The rows come from 7 hidden closed curves, with some noise, and rows from the same curve form a group. Each curve winds through 6 dimensions. The rows are also pushed far along 4 directions, which tell nothing about the answers.
(in the rows, 128 means zero)
Some rows, each with its group after it:
[122 119 139 119 127 128 114 106 135 131 105  98 103 108 154 117 106 128
 120] => j580
[155 129 130 119 140 129 147 145 127 130 121 102 141 140 140 115 131 139
 156] => j689
[111 118 144 160 167 132 115 144  83  95  63  88 160 119 200 112 104 136
 192] => j508
[135 125 131 145 142 142 135 128 119 117 184 150 171 124 114 142 165 126
 123] => j262
[110 139 132 138 139 123 133 152 124  98 115 109 114 139 123 121 130 160
 150] => j834
[132 129 107 129 130 115 136 120 111 128 115 123 128 143 135 111 131 117
 137] => j580
[154 114 159 134 101 136 130 101 134 159 140 133 169 130 103 154 141 108
 128] => j163
[138 108 133  92 135 137 122 149 132 142 116 100 112 114 172 129  96 144
 130] => j262
[ 76 131 139 149 139 141 116 114  84 102  91  97 141  99 147 110 108 137
 182] => j834
[ 88 139 108 138 101 141 158  91 109 134 205 170 173 105  31 144 165 106
 117] => j580
[191  87 154 101 124 112 114 150 127 169 112 130 119 178 182 148 117 130
 112] => j834
[ 98 112  97 117 124 109 138 128 112 129  98 122 104 127 148 115  88 115
 128] => j797
[152 131 147 117 108 133 123 133 150 155 132 142 128 138 108 146 133 127
 121] => j797
[ 61 109 120 117 135 114 129 127 104 114  75 107  64 109 172  97  52 133
 143] => j163
[139 142 114 107  94 129 133 111 153 169 174 189 119 130  65 146 147 101
  78] => j163
[175 179 142 127 144 144 115 186 160 110 120 118 134 150 116 127 172 176
 161] => j508
[ 68 145  92 118 117 143 142  85 115 119 161 114 117  79  82 101 126 121
 131] => j834
[144 129 108 114 109 125 130 103 141 161 126 145 121 127 124 118 122  92
 112] => j262
[107 116 105 105 120 118 146 130 120 137 118 118  96 129 135 109  93 125
 135] => j262
[101 114 123 109 119 135 130 115 122 137 114 102 122  95 135 128  92 126
 128] => j262
[129 111 127 118 121 125 129 110 103 153  85 105 136 124 159 114  98 107
 157] => j508
[151 146 112  94 121 132 120 135 134 155 123 131 118 127 119 123 136 130
 118] => j508
[ 88 152 119 134 127 154 125 108 131 118 143 131 132  78 103 112 124 120
 148] => j508
[114 131 129 144 141 141 118 115  99 123 138 148 164 107 128 133 142 114
 132] => j580
[138 136 109 122 135 137 132 123 133 124 148 119 132 119 129 114 142 126
 129] => j508
[168  96 138 113 124 114 122 161 135 158 101 143 129 162 175 151 102 119
 120] => j797
[165 130 132 137 125 125 114 118 139 139  94 108 143 143 155 123 135 113
 143] => j834
[172 107 144 115  96 106 125 134 168 160 135 149  89 184 127 145 128 123
  96] => j689
[146  91  86  62  88  82 134 125 131 206  84 169  57 162 151 132  62  82
  60] => j580
[113 105 110 136  88 104 136  73 134 155 120 145 110 139 112 129 106  76
  98] => j689
[136 123 160 138 134 132 104 138 138 122 101 117 129 124 155 142 119 138
 129] => j797
[131 131 164 155 133 138 135 135 129 105 150 117 152 137 109 137 155 152
 153] => j508
[ 86  94 117 128 116 126 132  75 100 147 129 137 130  93 141 126  90  84
 109] => j163
[ 90 143 126 153 122 148 139  72 120 103 174 107 153  88  78 115 157 123
 138] => j797
[127 144 106 113 161 127 133 168 123 101 115 104 108 126 155 106 122 160
 144] => j689
[172  93 134 163 120 113 146 108 120 137 139 129 196 164 131 158 155  94
 123] => j163
[127 146 143 136 139 127 107 149 122 109  87 106 119 139 143 123 131 157
 152] => j834
[156 117 124 134 120 136 135  96 131 147 140 113 163 126 135 121 140 101
 144] => j580
[128 125 105 111 132 115 145 148 122 129 116 119 104 146 141 110 111 133
 142] => j797
[119 136 119 106  94 132 126 109 142 167 151 177 124 112  76 148 127 101
  87] => j834
[115 167 135 126 145 138 127 177 134  93 166 145 119 130  81 141 168 183
 124] => j508
[ 73 161 112 155 152 151 104  95  97  84 109  94 147  70 133  96 137 132
 162] => j834
[123 149 108 133 116 122 139 130 127 135 142 172 141 136  78 139 150 115
 111] => j797
[138  84 130  98 117 117 134 117 131 152 133 110 107 127 158 139  95 122
  94] => j262
[146  99 149  94 132 110 123 170 135 147  95 125  75 157 178 133  83 150
 117] => j689
[172 130 151 124 134 136 104 151 156 140 117 133 138 134 152 150 136 133
 115] => j580
[164 139 141 124 138 122 135 170 127 125 147 143 131 174 115 136 164 160
 134] => j580
[ 65 201 103 112 130 158 120 164 146 105 155 173 106  73  45 131 141 162
 120] => j834
[138 164 152 144 151 144 118 180 133 103 147 160 155 134 100 152 170 167
 137] => j689
[127 125 159 127 129 136 118 134 136 124 104  97 116 122 146 124 112 149
 151] => j580
[111 100 155 169 122 135 121  52 114 124 118 101 169  92 142 129 120  87
 132] => j262
[115 136 125 104 114 135 113 138 148 138 134 139 105 109 111 145 117 140
  97] => j797
[ 38 134 109 140 135 121 124  87 100  89  53  67  83  77 155  76  65 127
 166] => j797
[129 116 129 105 145 105 109 152 127 136   4  80  73 127 224  97  44 129
 150] => j689
[106 114 129 147 111 133 132  47 124 132 124  91 135  96 129  99 115  87
 140] => j689
[143 137 114 128 105 132 134  93 139 158 147 154 143 124  96 125 143  89
 117] => j262
[159 131 125 114 122 121 133 125 142 146 129 129 115 147 127 118 135 123
 119] => j797
[140 103 126 125 102 118 144  95 132 157 189 173 142 136  86 160 148  96
  65] => j262
[132 144 124 140 134 129 122 116 143 109 122 109 123 122 126 116 143 131
 125] => j508
[124  99 109 114 100 116 153  87 149 159 166 151 116 119 104 137 110  86
  75] => j834
[151 106 144 145 100 114 138  86 138 151 167 161 152 148  88 161 156  95
  76] => j508
[108 124 109 124 137 115 136 140 124 107 117 112  95 136 146 108 111 141
 132] => j689
[109 126 150 136 138 128 124 128 115 107  88  81 113 122 155 109 105 150
 165] => j508
[146  96 126 125 101 111 136 103 108 166 152 166 153 156 111 157 138  94
  93] => j834
[113 110 116 100  92 108 136 104 146 159 105 121  83 126 118 129  83 109
  96] => j580
[ 79 165 118 148 145 133 128 142 123  73 120 107 115 108 102 113 138 166
 149] => j797
[129 165 124 132 145 134 104 139 140 105  97 108 115 115 137 113 139 149
 136] => j580
[174 132 150 138  98 133 135 120 155 160 162 161 170 150  74 164 170 112
 113] => j262
[ 85 150 144 134 120 149 119 131 131 112 166 151 114 110  82 132 141 151
 134] => j689
[109 101 128 110 135 125 120 148 120 126  97 103 103 118 182 127  77 139
 135] => j797
[109 119 102 118 127 108 142 134 121 119 118 116 103 135 131 124 110 136
 112] => j163
[188  97 106  78 121 110 135 157 146 176 135 147 104 166 167 137 111 115
  88] => j163
[154 113 144 111 105 130 130 121 139 173 131 148 126 139 125 136 115 106
 124] => j262
[121 117 130 150 106 134 135  69 123 144 120 116 167 107 117 124 123  83
 145] => j262
[172 128 124 130 136 113 118 134 141 128 101 116 128 154 158 128 141 124
 112] => j508
[106 129 137 125 113 122 127 125 134 130 143 156 103 128  94 144 126 133
  94] => j689
[154 102 138 112 112 125 142 131 146 149 140 114 126 145 134 137 118 127
 129] => j580
[140  93 151 179 128 121 124  66 111 117  91  74 191 118 167 136 128  91
 141] => j163
[143 118 138 128 140 134 136 152 119 117 129  94 154 138 143 133 135 154
 158] => j163
[148 106 155 125 116 133 121 101 135 151 123 111 137 122 145 134 117 113
 125] => j163
[124 146 131  92 132 139 123 162 139 129 109  97  90 118 138 111 107 167
 152] => j163
[129 162 122 120 143 136 102 150 148 114  78 103  95 114 159 101 115 148
 151] => j689
[120 100 147 159 127 113 132 115 114 123 106 132 143 140 147 140 112 111
 132] => j163
[114 118 110 113 104 120 136  97 104 153 133 130 127 130 110 123 122 108
 124] => j834

New rows. What belongs after each?
[106 110 124 150 139 121 126 122 114 104 108 108 118 133 168 108 106 123
 154] => j689
[136 103 109 125  78 115 146  47 133 187 144 156 137 126  96 126 118  48
  92] => j262
[137 100 139 163 135 116 124  96 116 110 109  94 169 126 157 143 133 113
 117] => j163
[119 140 136 134 169 143 122 149 115  92 124  99 137 105 159 113 129 156
 154] => j689
[157 149 162 142 140 148 121 173 157 106 174 144 160 137  95 167 180 170
 123] => j580
[200 124 138 104 136 128 130 176 154 137 170 131 138 167 131 158 169 161
  99] => j163
[104 128 119 129 129 135 132 105 115 115 110  79 131 101 134 107 114 131
 157] => j163
[136 110 112  99 127 114 117 150 135 147 101 136 109 127 160 147  95 123
  88] => j262
[139 140 122 102 142 133 127 151 139 126 144 128 106 123 128 126 133 151
 107] => j689
[ 99 120 137 150 140 129 124 134  99 108 115 131 146 122 141 136 119 132
 147] => j834
[123 142 132 124 129 149 130 118 140 125 144 110 133 102 117 114 133 132
 148] => j834
[149 120 152 172 148 146 130 134 133  96 156 110 195 126 139 147 164 136
 153] => j580
[125 131 114  98 110 114 133 155 157 146 154 179  78 142  96 150 120 135
  66] => j508
[142 127 121 115 124 119 135 116 132 141 119 118 109 138 134 110 122 120
 125] => j797
[172 109 147 118 153 122 120 187 139 124  76  86 101 173 216 108  98 158
 182] => j689
[149 125 167 143 119 141 131 135 141 130 164 133 145 150 109 139 155 141
 153] => j689
[129 124 126 133 140 122 148 135 120 113 124 101 130 137 136 113 127 138
 151] => j689
[ 93 155 129 134 163 139 130 162 113  78 101  84 114 108 145  97 118 175
 181] => j689
[151 123 131 122 114 137 123 128 138 155 161 168 156 128 108 159 147 111
  99] => j797
[144 131 170 156 155 141 114 147 117 103 125 115 164 132 147 140 152 154
 156] => j508
[120  94 142 143 116 125 139  77  98 131 126  85 146 131 143 112 119 111
 156] => j834
[138 148 136 141 153 147 113 150 110 116 149 156 170 122 127 140 164 138
 139] => j580
[100 111 121 111 120 122 121 116 125 134  92 104 111  97 148 135  83 124
 109] => j262
[119 123 126 130 128 133 134 105 121 116 168 118 146 110 104 140 150 133
 102] => j163
[167  82 140 139 134 123 153 109 108 149 126 107 178 145 170 127 119  94
 154] => j689
[ 86 106 138 121 108 125 136 102 122 126 140 118 105 111 110 136 101 132
 112] => j797
[148 126 149 157 113 121 127 107 129 130 117 121 155 151 113 138 150 117
 136] => j834
[118 149 151 129 147 139 110 178 137 108 102 135 117 120 139 136 118 162
 144] => j834
[112 116 134 136 122 143 121 108 124 128 119 106 147 101 142 126 111 119
 150] => j797
[174 115 134  92 117 127 119 133 152 164 121 115 115 137 151 134 119 127
 107] => j163
[200 124 131 124 136 103 124 162 150 147  90 135 119 186 169 131 134 124
 119] => j797
[103 123 125 137 137 136 118 116  92 124 123 131 151 110 140 127 124 119
 142] => j834
[154 148 114 103 133 138 114 158 159 135 146 148 120 121 123 143 144 141
  95] => j580
[116 110 101  78 122 117 129 129 129 147  89  88  71 117 169 104  71 134
 120] => j163
[172  69 119 109 102  97 147 109 126 177 110 117 141 166 160 148 101  91
 102] => j163
[105 136 109 100 118 124 128 143 155 125 141 135  84 112 102 140 115 147
  83] => j580
[174 141 136 152 139 143 123 135 146 118 176 148 193 134 103 164 194 130
 107] => j262
[116 138 109 114 133 120 122 153 126 117 120 132 118 122 119 144 127 149
  98] => j163
[141 112 119 102  94 119 140  89 152 164 164 136  98 135 101 128 129 105
  84] => j689
[ 48 142 126 135 114 135 128  75 119 110 131 115  91  76  89 104 105 125
 123] => j163
[153 115 133 127 113 135 125 102 139 154 122 117 156 118 135 137 125 101
 128] => j262
[123 153  95  87 138 124 119 159 131 126 146 151  89 120 110 131 138 156
  81] => j508
[120 159 108  92 113 126 127 144 158 134 131 127  84 119  86 127 129 152
 100] => j262
[ 89 109 125 124 120 119 145 117 106 133 107 117 111 121 135 113  87 119
 147] => j689
[174 111 164 167 160 140 132 144 107 105 157 115 204 154 157 144 176 141
 166] => j508
[ 95 148 122 123 111 123 133 133 137 128 127 152  95 126  86 125 118 134
 124] => j163
[128 124 158 132 136 132 130 152 125 120 138 134 128 138 126 140 131 150
 136] => j689
[120 123 140 123 109 132 147 118 132 135 156 126 129 130  89 134 132 134
 133] => j262
[133 109 158 160 127 137 114  96 121 131 102 112 174 108 153 140 120 102
 144] => j262
[116 128 129 104  95 123 150 130 140 157 169 168  97 140  69 138 124 127
 106] => j163
[102  99 103 141 129 104 133  95 114 116  94 106 121 119 161 121  95 100
 107] => j262
[170 129 132 131 118 117 114 125 146 146 106 133 132 155 137 140 141 114
 110] => j834
[123 108 146 126 121 131 135 107 129 129 149 112 132 117 122 137 125 129
 117] => j262
[170 172 128 134 160 149 108 191 144 115 127 150 153 142 141 125 168 153
 164] => j262
[162 165 114 102 125 132 129 167 157 145 170 178 108 152  84 131 166 143
 106] => j262
[133 114 120 115 123 131 125 127 138 141 115 117 126 116 151 127 104 116
 129] => j580
[ 80 132 150 161 127 158 129  92 113 102 178 130 177  77  82 145 150 126
 135] => j580
[148 139 137 136 140 139 125 132 147 110 150 111 136 125 127 126 155 144
 130] => j834
[ 62 143 116 139 133 146 119  94  88 117 146 152 145  72  99 125 127 114
 123] => j580
[ 55 170  97 134 133 139 118  88 116  97 124 120 104  65  92  98 125 128
 120] => j797
[175 115 141 113 116 134 145 128 136 157 190 144 151 155 102 144 164 127
 117] => j580
[110 113 107 125 120 128 151 102 131 130 143 113 122 110 127 110 109 108
 131] => j834
[133 126  98 115 127 117 154 124 127 131 157 134 125 135 108 123 138 122
 107] => j689
[ 89 121 102 135 107 133 136  66  99 148 147 154 157  90  97 128 123  76
 112] => j580
[143 170 142 120 136 144 121 171 122 128 151 164 141 143  83 139 172 163
 143] => j580
[123 137 108 104 129 130 121 137 113 135 116 116 114 130 136 114 124 140
 142] => j834
[102 185  99 116 152 152 121 174 133  97 161 154 117 103  93 116 157 166
 136] => j163
[157 126 129 128 139 129 127 137 113 119 146 111 146 154 138 127 162 148
 142] => j834
[106 161 118  95 146 129 102 192 145 108 100 134  79 109 131 141 111 180
  98] => j262
[ 93 166 117 103 110 147 120 113 126 143 131 138 114  86  75 120 128 132
 127] => j508
[116 150  98 103 135 117 112 149 119 130  98 145 101 121 131 128 118 136
  97] => j508
[ 97 149 112 137 127 132 125 102 123 118 131 138 114 107 108 106 129 115
 127] => j262
[116 144 124 129 103 134 137  94 142 140 149 134 125 115  80 119 137 112
 128] => j163
[140 146 122 154 160 140 125 128 120 102 128 119 174 111 140 123 157 125
 141] => j689
[130 153 125 138 135 138 125 126 134 120 143 141 130 126 113 114 153 126
 139] => j262
[159 178 148 145 151 153 112 171 159  91 134 106 155 128 111 133 182 177
 158] => j262
[136 180 112  92 148 130 103 185 132 122 106 144  81 136 126 114 140 172
 122] => j580
[189 140 121  99 138 133 111 180 168 144 138 145 122 145 146 148 147 146
  97] => j580
[105 141 149 140 136 140 107 142 133 104 119 123 128 107 125 143 129 152
 128] => j797
[101 152 111  85 133 141 131 185 131 121 171 157 105 109  85 152 133 177
  99] => j262
[133 140 129 131 147 148 145 146 112 119 158 128 171 117 113 126 153 140
 158] => j689
[105 134  90 116 116 126 139  86 115 147 139 141 125 103 109 109 122  91
 114] => j797
[211 100 121 104 119 111 150 147 147 171 137 126 134 189 157 128 135 112
 131] => j797
[ 96 156 108 130 162 139 112 138 112  87 128 113 122  95 135 111 139 154
 130] => j508
[137 110 168 199 158 138 130 125  90  92 128 116 214 141 156 141 159 125
 184] => j580
[106 173 127 117 163 162  99 169 137  85 111  88 124  76 142 117 132 183
 156] => j262
[129 104 122 100 131 109 137 145 128 126 107  91  85 144 161 122  95 150
 117] => j163
[225 126 165 100 131 135 114 187 170 161 144 138 135 175 145 161 159 158
 116] => j163
[169 110 120  61 151 122 114 206 150 143 107 111  75 143 201 137  91 172
 101] => j262
[141 111 152 171 138 133 130 129 125 100 146 116 181 140 137 153 155 134
 145] => j797
[119 109 130 141 120 114 125 107 128 126 114 128 135 120 130 150 117 111
  94] => j262
[136 136 129 101 116 127 129 152 140 156 121 153  97 142 120 125 112 130
 129] => j262
[131 138  94  71 106 120 149 131 137 174 129 145  95 120  94 121 107 117
  98] => j689
[140 145  99 105 125 119 132 137 130 149 120 154 109 138 119 116 128 116
 113] => j797
[142 116 134 137 123 107 131 139 130 134 102 141 126 158 138 141 120 121
 119] => j797
[144 139 144 130 126 136 117 138 143 135 103 122 137 125 134 133 126 131
 145] => j262
